There are 8 hidden switches. A switch that is on adds its own fixed numbers to the row, and there is some noise. The rows also spread widely along 8 directions, which tell nothing about the answers.
Known rows, each followed by its switches (1 for on, 0 for off):
0.47  -1.28  -0.88  -1.98  2.15  -0.65  -0.66  -1.27  1.47  -0.48  0.16  -0.40  0.34  1.09  -2.41  -0.31  1.55  1.30  -1.10  1.60
0 1 0 1 0 0 0 0
-0.36  -0.57  0.92  -3.45  0.64  -1.72  -3.19  1.46  2.38  2.59  1.21  -1.24  -1.65  1.81  -0.13  -2.04  1.09  -0.12  0.89  -0.77
1 1 0 1 1 1 1 1
2.74  0.94  -0.75  -1.28  -0.58  -1.99  -2.74  -1.23  -0.30  0.35  0.27  -0.28  -1.01  1.23  1.72  -1.20  1.59  -0.66  -0.35  -1.19
0 1 1 0 0 1 0 1
-0.31  0.13  0.50  -0.54  0.96  -0.14  -1.06  -1.57  0.71  0.69  0.14  0.00  -0.50  0.66  -0.37  -1.33  0.52  1.60  -0.96  0.92
0 0 1 1 0 0 0 0
-0.66  -0.65  -0.34  -1.61  1.46  -0.21  -0.99  -1.05  1.12  1.20  0.49  -1.40  0.11  0.62  -1.03  -0.90  0.59  1.56  -1.17  0.50
0 1 0 0 0 0 1 1
-1.44  0.51  1.55  -0.57  1.59  -0.78  -0.31  -1.43  -0.91  1.67  0.46  -0.91  -0.27  0.27  0.82  -0.85  1.37  2.44  -1.01  0.47
0 0 0 1 1 0 0 1
-0.43  1.02  0.70  -0.75  1.16  -0.03  -0.93  -1.55  0.93  1.89  0.07  -0.17  -0.93  0.50  -0.53  -1.13  0.27  1.54  -1.11  0.07
0 1 1 1 0 0 0 1
3.14  1.63  -0.38  -0.25  -0.67  -0.81  -1.41  -0.82  -0.08  -0.16  -0.34  0.27  -0.49  0.95  1.33  -0.23  0.95  -0.62  -0.08  -1.85
0 1 0 0 0 1 0 0
1.61  0.84  -1.83  -3.07  -0.79  -1.58  -2.88  -3.21  1.57  0.06  1.26  -0.80  0.61  1.89  -0.20  -2.11  2.59  1.74  -1.38  1.17
0 1 0 1 0 0 1 1
1.12  0.55  -0.34  -1.05  3.70  0.15  1.21  -1.46  0.63  1.41  -0.27  0.06  0.30  1.13  -2.82  1.48  1.42  1.29  -2.15  0.62
0 1 0 1 1 1 0 1
-1.36  -1.78  -1.12  0.25  1.37  -1.13  0.56  -2.09  -0.60  0.25  0.22  -1.66  -0.14  0.36  0.17  -0.25  2.22  -0.55  -1.10  2.02
1 1 0 0 0 1 1 1
1.60  -0.53  -1.04  -1.19  1.20  -0.91  -0.74  -0.70  -0.19  0.38  0.22  -0.31  -0.13  0.75  -0.56  0.66  1.17  -0.62  -0.45  -0.70
0 1 1 0 0 0 0 1
3.33  2.77  2.80  1.04  -0.44  -0.52  -2.16  -0.18  0.18  1.04  0.26  0.86  -0.98  0.71  1.72  0.00  1.79  -0.51  -0.12  -2.45
1 0 0 1 0 0 1 1
-0.60  0.85  0.22  0.12  1.84  0.57  -0.75  -0.34  1.47  1.79  -1.53  -0.04  -1.77  -0.15  1.00  -1.58  -0.97  0.98  -0.05  -1.40
1 1 0 0 0 1 0 1
-0.58  0.19  -0.86  -1.73  1.09  -0.64  -0.63  -1.60  1.06  1.30  0.57  -1.11  0.19  0.73  0.39  -0.76  0.88  1.46  -0.53  0.03
0 1 0 1 0 0 1 1
-0.15  0.56  0.00  0.49  -0.97  0.05  -1.32  -1.67  0.29  1.21  0.33  0.24  -0.55  0.55  0.71  -1.21  1.10  -0.72  -0.53  0.07
1 0 1 0 1 0 0 1
1.59  1.68  -2.22  -0.13  -0.93  -0.62  -1.66  -2.59  0.56  0.39  -0.84  -0.04  -0.54  0.81  2.69  -1.84  1.33  -0.16  -0.04  -1.15
1 1 0 0 1 1 0 1
2.03  0.03  2.23  1.13  0.13  -1.58  0.14  -1.77  -1.99  -0.52  0.91  -0.08  -0.45  0.08  -0.23  1.39  3.38  -1.44  -1.51  1.05
0 1 0 1 0 0 0 1
-0.01  -0.98  0.76  0.66  -2.44  -1.45  -1.66  -2.28  -0.05  0.50  1.88  -0.28  -1.05  0.74  0.12  -1.52  2.39  -2.43  -1.37  2.61
0 0 1 0 0 1 1 1
-0.14  0.17  -0.56  -2.62  1.84  -1.42  -0.59  -0.22  -1.10  1.92  1.30  -2.04  1.02  1.99  -0.39  0.82  2.05  0.97  -0.85  -0.63
1 1 1 0 1 0 1 1
2.22  2.70  -0.59  -0.08  1.17  -1.09  -0.07  -1.93  -0.93  1.70  -0.05  -0.61  -0.01  1.07  2.30  1.05  1.95  0.39  -0.68  -1.87
0 1 1 1 1 1 1 1
1.63  1.98  0.81  -0.92  -0.59  -0.40  -0.91  -0.43  -0.16  2.32  0.92  0.39  -0.66  1.26  -0.75  0.42  0.50  -0.88  -1.25  -1.24
0 1 1 0 0 1 0 1
0.95  0.26  0.30  -1.52  0.37  -0.79  -2.86  -0.14  1.95  0.45  0.21  -0.41  -0.86  0.97  1.17  -1.90  0.47  1.32  0.71  -1.11
0 0 0 1 0 0 1 0

New rows, each followed by its switches (1 for on, 0 for off):
3.20  1.16  1.06  -0.48  1.75  -1.77  -0.03  -0.58  -2.27  0.19  0.44  -0.19  0.08  0.56  0.95  2.28  2.50  -0.05  -0.46  -1.84
0 1 0 1 0 0 0 1
-1.52  -1.10  -1.80  -0.09  1.59  -0.12  0.91  -2.02  -0.25  0.29  -0.44  -0.91  0.09  -0.50  0.91  -0.17  0.32  0.74  -0.40  0.22
0 1 0 0 0 0 0 1
4.28  1.98  -0.25  3.16  -1.57  -0.31  -0.24  -2.72  -1.17  -1.64  -1.04  1.24  -0.26  0.15  2.44  0.63  2.64  -1.98  -0.66  -0.92
0 0 0 0 1 1 0 0
-1.17  0.44  0.65  0.31  2.92  -0.91  2.27  -1.40  -2.32  1.67  0.24  -0.29  -0.05  -0.18  1.21  1.63  0.87  1.09  -0.98  -0.12
0 0 0 1 0 1 0 1
0.27  1.19  0.02  -0.64  -0.62  0.10  -0.90  -0.73  0.26  0.67  0.37  0.21  0.18  0.61  0.95  -0.61  -0.18  0.69  0.02  -1.48
0 0 0 0 0 0 0 0
-0.60  1.31  0.06  -1.40  1.43  -0.13  -0.05  -0.02  -0.46  2.34  0.14  -0.62  -0.09  1.35  -0.11  0.01  -0.21  0.75  -0.75  -1.14
1 1 1 0 0 1 0 0
0.77  -0.19  -0.15  -1.46  -0.02  -1.36  -2.91  0.08  0.54  0.83  0.04  -0.73  -1.75  0.36  1.85  -1.73  0.23  -0.25  0.84  -1.79
0 1 1 0 0 0 0 1
-1.04  -0.44  1.12  -1.13  3.48  0.20  -1.37  0.43  2.39  1.86  -0.67  -0.89  -1.44  -0.26  0.12  -1.53  -0.65  2.73  0.25  -0.80
0 0 0 1 0 0 1 1
2.36  1.72  -0.58  -0.08  0.05  0.20  -2.79  -1.72  1.43  -0.05  -1.28  0.02  -0.50  0.84  1.48  -2.32  0.58  1.88  -0.37  -1.27
0 0 1 0 1 0 0 0
-0.61  0.35  -2.62  -1.22  1.57  -0.63  -0.08  -1.51  0.50  0.41  -0.70  -1.34  0.54  0.32  3.02  -0.43  0.21  1.71  0.92  -1.47
0 1 0 1 0 0 1 0
0.47  2.00  0.49  -3.15  -1.51  -2.24  -2.88  0.12  0.45  3.13  2.19  -1.00  -0.71  2.47  1.55  -1.28  1.60  -0.69  0.28  -1.49
1 1 1 1 1 1 1 1
2.38  1.25  0.89  -0.76  -1.02  -0.95  -2.35  1.35  0.32  0.73  0.31  -0.52  -0.88  0.64  2.40  -0.15  0.28  -1.08  1.29  -3.40
0 1 0 0 0 0 1 0
-0.47  0.40  1.68  -0.79  0.31  -1.52  -1.86  -0.66  -0.86  1.44  0.69  -1.12  -0.97  1.01  1.05  -1.89  1.76  0.73  -0.74  0.43
1 0 0 0 1 1 0 1
1.77  0.71  1.88  2.54  -2.11  -0.17  -0.57  -1.34  -1.13  -0.70  0.51  0.73  -0.26  0.40  0.52  0.10  2.52  -2.35  -0.68  0.40
1 0 0 0 1 0 0 0
1.00  0.47  -1.63  -0.29  -0.34  -0.67  0.21  -0.96  -0.58  0.55  0.77  -0.50  0.73  0.66  1.48  1.29  1.58  -1.55  0.08  -1.55
1 1 0 0 0 0 1 1
1.27  -0.55  1.70  0.82  -1.21  -0.40  -0.10  1.04  -0.35  1.78  1.58  1.54  -1.47  0.56  -0.96  1.74  0.65  -4.50  0.09  -0.73
0 0 1 0 0 1 0 1
0.42  -1.26  1.22  -1.16  1.09  -1.06  -1.47  1.82  0.69  1.33  0.79  -0.97  -1.03  0.63  -0.38  0.27  1.10  -1.37  0.73  -1.36
1 1 0 0 0 0 1 1
-1.00  1.40  1.61  1.02  -2.05  -1.67  -0.50  -0.66  -2.60  1.34  1.49  -1.00  -0.34  0.60  4.91  -0.01  2.00  -1.60  1.07  -1.32
1 0 1 1 1 0 1 0
1.35  0.13  -2.10  -0.08  1.02  -1.22  -0.78  -2.90  -0.62  -0.80  -0.64  -1.57  0.50  0.06  2.50  -0.55  2.14  1.18  -0.55  -0.49
0 1 0 0 0 0 1 1
0.14  0.85  -1.43  -2.20  -0.28  -0.13  -1.61  -1.96  1.74  0.88  0.30  0.00  0.23  1.59  -0.71  -1.65  0.32  1.50  -0.88  0.37
0 1 1 1 0 0 0 0
-3.08  -0.72  -0.64  -2.20  -0.49  -1.05  -2.60  0.06  1.23  2.47  0.76  -2.31  -1.22  0.82  2.31  -2.97  0.05  0.56  1.11  -0.56
1 1 1 0 1 0 1 1
-1.61  -1.19  -0.92  -1.75  1.31  0.20  -0.82  -1.08  1.81  1.20  0.22  -0.64  -0.19  0.62  -1.78  -1.47  0.03  1.04  -0.86  1.09
1 1 0 0 0 0 0 1
1.24  0.21  1.64  0.36  0.25  0.20  -0.08  0.72  0.41  1.72  0.63  1.24  -1.21  0.41  -0.88  1.04  0.06  -2.21  -0.21  -1.26
0 0 0 0 0 1 0 1
0.74  -1.67  -1.62  -1.90  1.47  -2.63  -2.87  0.40  -0.80  -0.86  -0.40  -1.44  -0.73  0.75  3.58  -1.72  1.20  0.50  1.90  -1.75
1 0 1 0 0 0 0 0
-0.72  -0.97  -1.24  -1.60  1.92  -1.19  0.13  -1.76  -0.28  0.44  0.31  -0.98  0.14  0.35  0.18  0.08  1.41  1.16  -0.50  0.59
0 1 0 1 0 0 0 1
-2.20  -0.47  -0.58  -1.34  1.87  0.40  -0.30  -0.54  1.19  2.03  0.01  -1.69  0.07  0.58  -0.27  -0.96  0.28  1.39  -0.42  -0.04
1 1 0 0 1 0 1 1
0.95  0.22  -1.86  -4.03  0.45  -3.60  -1.63  -1.68  -1.82  0.61  1.81  -1.77  0.73  2.23  1.85  -0.22  3.20  0.80  -0.21  -0.12
0 1 0 1 1 1 0 1
-0.27  1.37  0.20  1.48  0.73  -0.41  0.46  -1.26  -1.29  0.87  -0.97  -1.28  -0.68  -0.34  3.62  -0.22  0.34  0.55  -0.07  -1.46
0 1 0 0 0 1 1 0
1.45  1.51  -0.17  -2.06  0.19  -1.33  -0.99  0.24  0.45  2.23  1.44  -0.14  -0.19  1.86  0.68  0.77  1.27  -1.11  0.30  -2.12
1 1 0 1 0 1 1 1
-1.39  -1.53  0.36  -1.93  1.36  -1.53  -0.57  1.02  -0.11  1.94  0.99  -0.69  -1.28  0.29  0.49  0.32  0.22  -0.94  1.08  -0.88
0 1 1 1 0 0 0 1
-1.62  -0.39  -0.84  0.14  -1.86  -0.83  0.74  -1.25  -1.38  1.12  1.62  -1.12  0.22  -0.08  2.47  0.60  1.10  -2.06  0.41  -0.35
0 1 0 0 0 0 1 1
-0.56  -0.31  -0.30  0.87  2.55  -0.01  1.57  -0.85  -0.92  0.21  -0.71  -0.27  0.04  -0.25  1.69  1.18  0.57  0.78  0.36  -0.74
0 0 0 1 1 0 0 0
-1.05  -1.13  2.19  0.75  2.35  -2.20  -1.46  -1.04  -1.86  -0.13  -0.64  -1.77  -1.90  -1.06  3.56  -1.83  2.21  1.63  0.52  0.27
0 0 0 1 1 0 0 1
0.55  0.71  -0.20  0.13  0.62  -0.41  0.09  -2.63  -1.26  0.18  0.40  -0.18  0.72  0.26  0.34  -0.04  1.57  1.26  -1.75  0.44
0 0 0 0 0 0 0 1
2.41  2.19  1.50  0.20  -1.56  -1.02  -0.92  -2.29  -1.14  0.44  1.24  0.63  -0.08  0.76  0.41  0.51  2.43  -0.69  -1.60  -0.25
0 1 0 1 0 0 0 1
1.54  1.00  -1.14  -2.31  1.03  -0.74  -1.15  -1.71  0.59  1.43  0.52  -0.31  0.20  1.84  -1.84  -0.32  0.99  1.02  -1.99  0.10
0 1 1 0 0 1 0 1
0.57  0.48  0.37  0.42  2.14  -0.06  0.23  -0.89  -0.74  0.76  -0.93  -0.70  -0.22  0.10  0.48  0.54  1.41  0.70  -0.67  -0.99
1 1 0 0 1 0 0 1
1.52  -1.08  1.24  0.99  1.87  -1.19  -0.74  0.31  -1.02  -0.18  -0.06  -0.63  -0.72  -0.08  1.28  0.67  2.10  -0.80  0.05  -0.98
1 0 0 0 0 0 1 1
